There are 5 ways to turn a row about zero (a turn may also mirror it). The second row of each pair is the first, turned, with some noise. The first 35 pairs use one turn. New pairs use 2 turns, one after the other, and a turn may come again.
Some pairs, each with its turns in order after it:
[-10   8 -17   8  20  22]
[-12   0  10  16  20  24]
k_639

[  1 -12 -20   4 -41  22]
[-25 -41   0 -16 -15   8]
k_639

[-18  24  -3  26 -29  50]
[-47 -35  -9  36 -15  26]
k_639

[-12 -18  19   5 -12  10]
[-19 -14   5   0 -16  17]
k_110

[-29  -9  14   7   4   0]
[12 -2 31 -3 -3 -2]
k_291

[  2   6  17  27 -19  27]
[-30  10 -27   7 -11  20]
k_110

[ 44  -9  -9 -28  44 -26]
[ 49 -17  12  27  -7 -44]
k_110

[ 21 -23 -21  -8 -15   2]
[ 18 -11  19  -4 -10  37]
k_364

[ -8  38  11  -5  35 -18]
[ 20 -26  -1 -32  -6  30]
k_291

[ 21 -16  21  51  -8 -23]
[ 29 -14 -14  13 -44 -37]
k_291

[ 58  19 -16  31  -4 -20]
[  3  -5 -65   5 -34  -4]
k_291

[ 29  28 -44 -11  38 -52]
[ 26  19 -56 -43 -10  40]
k_291

[-25 -38  17 -10 -16   2]
[-10 -26  11 -33 -23 -13]
k_364

[ -3  33 -18 -16  44 -37]
[12 56 42  0  8  2]
k_639

[-10  17  26   6   6  36]
[-20  20 -18 -12 -36   5]
k_110

[-18  24  31   0  17 -13]
[ 20  28 -10  29 -14   4]
k_639

[ -3 -11  35  14 -37  -7]
[-11 -19  -8   9  -9  53]
k_110

[ 12  12 -10 -11 -14 -24]
[-18  -7   1 -11  13 -26]
k_884

[ -2   2  -5  16   8 -12]
[ -7  17  -6  11 -10   1]
k_364

[-4 30 26 24 15 32]
[ 39  11  27   2 -17   8]
k_884

[ 24  -2  -1  -4  11 -37]
[ 35 -19  -7  16  16  -7]
k_110

[-16  46  27  31  48 -25]
[ 46 -52   6 -27 -37  37]
k_291

[ 16 -36  42  30  29  -8]
[-45  35  42 -16 -18  -6]
k_364

[-20  12  -1 -29 -26  16]
[-28   2  33  13  19  13]
k_884

[ 17   7  40  -8 -18 -14]
[-34  -6 -11 -27  23  14]
k_364

[ 0 -6 -3 -5 16  8]
[  3  -4  13   9  -3 -10]
k_364

[ -6 -19  -6  -2   2  41]
[ -1 -37  -5   5  22  16]
k_639

[ 5  6  2 17 24  0]
[29  9 -8 -3 -4 -4]
k_884

[25  1  6 11 18 19]
[ 29 -12   1 -18 -10  17]
k_884

[ 15 -22 -29 -24 -16   2]
[ 21 -27  15  -4  -3  31]
k_364

[ 28   4 -20   8 -34   9]
[-28   3  15 -33 -22  -8]
k_884

[ -4  11  -3 -13   2   6]
[ 4  6 11  0 16  7]
k_884

[  1   1 -36 -21 -10  -7]
[-20  31 -14  -8   5  15]
k_291

[  8 -20   2  17  16  26]
[ -9 -12 -17   0  35   2]
k_639

[ -9  18 -18 -50  32   4]
[ 29  27  33 -24  -7 -34]
k_110

New pairs, each followed by its turns in order:
[  3  -2  17 -63  28 -26]
[  1  12  -4  11   4 -70]
k_639 k_639

[-10 -49  50  47 -19 -23]
[  2  30 -29 -30 -61 -49]
k_291 k_639

[-27  -2 -25  19 -14  25]
[19 13 14 18 -3 37]
k_110 k_639

[-34  -7  -2 -32  -5  33]
[  8  18  43 -32  -1  10]
k_639 k_364

[ -2  41  -1 -44   8 -31]
[ 39 -18 -50  13  17 -10]
k_884 k_884

[-19 -30 -48  31 -18 -30]
[-22  58  18   7  25 -32]
k_884 k_884

[ -9 -34   2 -14  40 -13]
[ -5 -16   7  44 -32 -13]
k_364 k_884

[ -2  17   7 -17  -2  18]
[ 26   5  -9 -17  10  -6]
k_364 k_291

[  7 -20  -9  26   0  10]
[-33   9   0  11   3  12]
k_884 k_291

[-22  31  -5  16 -14  -8]
[-23  11  25 -25  -2   6]
k_364 k_639

[ 16  -8  12  33 -44  -2]
[-10  26   8   7 -59  -6]
k_291 k_291

[ 18  10 -27  -5 -13  19]
[ 13   6 -31 -23   4 -10]
k_110 k_110

[  6  34   6  30  14 -10]
[28 -8  2 32 -4 26]
k_110 k_364

[ 16 -13 -16   4   7  23]
[ 10   8 -16  16 -24  -2]
k_364 k_110

[-13  17 -37  35  -1 -27]
[-20  -3 -14 -31 -33  38]
k_884 k_291

[ 15 -27 -26  30  14 -28]
[-16  13  28  26 -41   3]
k_110 k_364

[ 33   4 -27  10   8  34]
[-11 -25  27 -13  28  19]
k_884 k_884

[ 25  20   3 -10  -5  -2]
[-20  16 -15  -2   8  18]
k_291 k_884

[ 32 -30  21 -49  19 -20]
[ -8 -39 -26  42  -8  36]
k_110 k_110

[ 18  20   6 -59   9  25]
[ 10  17 -55  -9  12 -39]
k_639 k_639

[-27 -38   1 -27  -1 -35]
[-36 -10 -35  -9  33  -8]
k_639 k_291

[ 70 -43  -6  26 -26 -19]
[-52 -44 -52  10  22 -31]
k_110 k_110

[ 22  46 -14  16  47   8]
[  4  25 -31  43  44 -11]
k_291 k_291

[ -8 -16 -20   1  28   2]
[  8  23   4 -30  13   7]
k_884 k_884

[-9 38  8  6 17  8]
[ 29  -3 -23  22 -19  -9]
k_884 k_110

[30 12 -2  9 22 -5]
[-14   8 -18 -35  -1   7]
k_291 k_884

[  2 -17 -34  20 -21  24]
[-13 -28  19   5  -2 -40]
k_364 k_639

[ -3 -26  26 -34  39  -6]
[-30 -12  -1  26   9 -47]
k_884 k_110

[-50   2  -8   2  14 -18]
[-10 -31  -7   3  37  16]
k_110 k_884

[-19 -32  16   2 -27  17]
[ 10  34 -31   7 -22  -4]
k_291 k_639

[  3 -27  22  10  -2  -1]
[-15 -16 -13 -22  -7   4]
k_884 k_639

[-10  13 -20  44  -2   8]
[-26  -6 -37   7 -16  26]
k_364 k_291

[ 37  13  15  18 -30   6]
[ 24  -9  13  25  30 -28]
k_364 k_364

[-22   8 -12 -10  15 -18]
[  9  20   0  12 -25 -12]
k_364 k_291

[ -9  -6  12  51 -12  14]
[ 43  -4  -8  15 -29 -10]
k_639 k_364

[  2 -18  19  33  10  -5]
[ 13  24   3 -23  -1  25]
k_364 k_110

[ 28  15  12 -14  -7 -13]
[-28   5 -17   5  22   4]
k_291 k_884

[  4  23   9 -11  21  -9]
[ -1 -18 -19 -21  11 -13]
k_364 k_110

[ -9  42 -18 -15  10 -22]
[-20 -20 -27  -3  34 -24]
k_364 k_110

[ -6  27  -2 -19  20  11]
[ -9 -13 -17   8  26  21]
k_110 k_364

[13 12 16 51  0 24]
[-31  -3  19 -21  -2  44]
k_110 k_639

[ 43  -1  -4  19  22 -17]
[ -2 -39   9  15   4  38]
k_884 k_364

[ -2  25   6   3   7 -22]
[  8   5  29   3  -5 -20]
k_639 k_884

[ 15 -10  -6 -43  -9  50]
[ 31 -41  -6  29  31  17]
k_884 k_639

[  0 -40   5 -21  32   3]
[ 25   3 -40 -23 -27 -10]
k_110 k_639

[-23   2 -10   3 -39 -19]
[ 22 -29 -12 -35   6   8]
k_639 k_364

[-15  29  17  19  -4   4]
[ -1 -28 -16  -3 -25 -17]
k_884 k_291

[ 13 -33   2   1  24  25]
[-17  12  12 -29  -1  37]
k_884 k_884

[-17  -8 -19  -3  27 -13]
[  3   3   4  13 -33 -22]
k_364 k_291

[ -5 -61  -1  56  -1  22]
[ 29 -25 -69  24  20  19]
k_291 k_110

[  0   6 -22 -23  -7   0]
[ 0 -4 16  3 10 26]
k_291 k_291

[-29  -9   3  49 -16  20]
[-22 -27  18  -8   7  51]
k_639 k_639

[-10   0  18  26  63   2]
[ 36 -16 -31  12   2  48]
k_639 k_291

[ 21   9  -7 -13 -22  18]
[ 10  16  20 -14 -10 -29]
k_639 k_291

[-8 -4 15 38  0 40]
[-22   5  -3 -18  27  45]
k_639 k_639

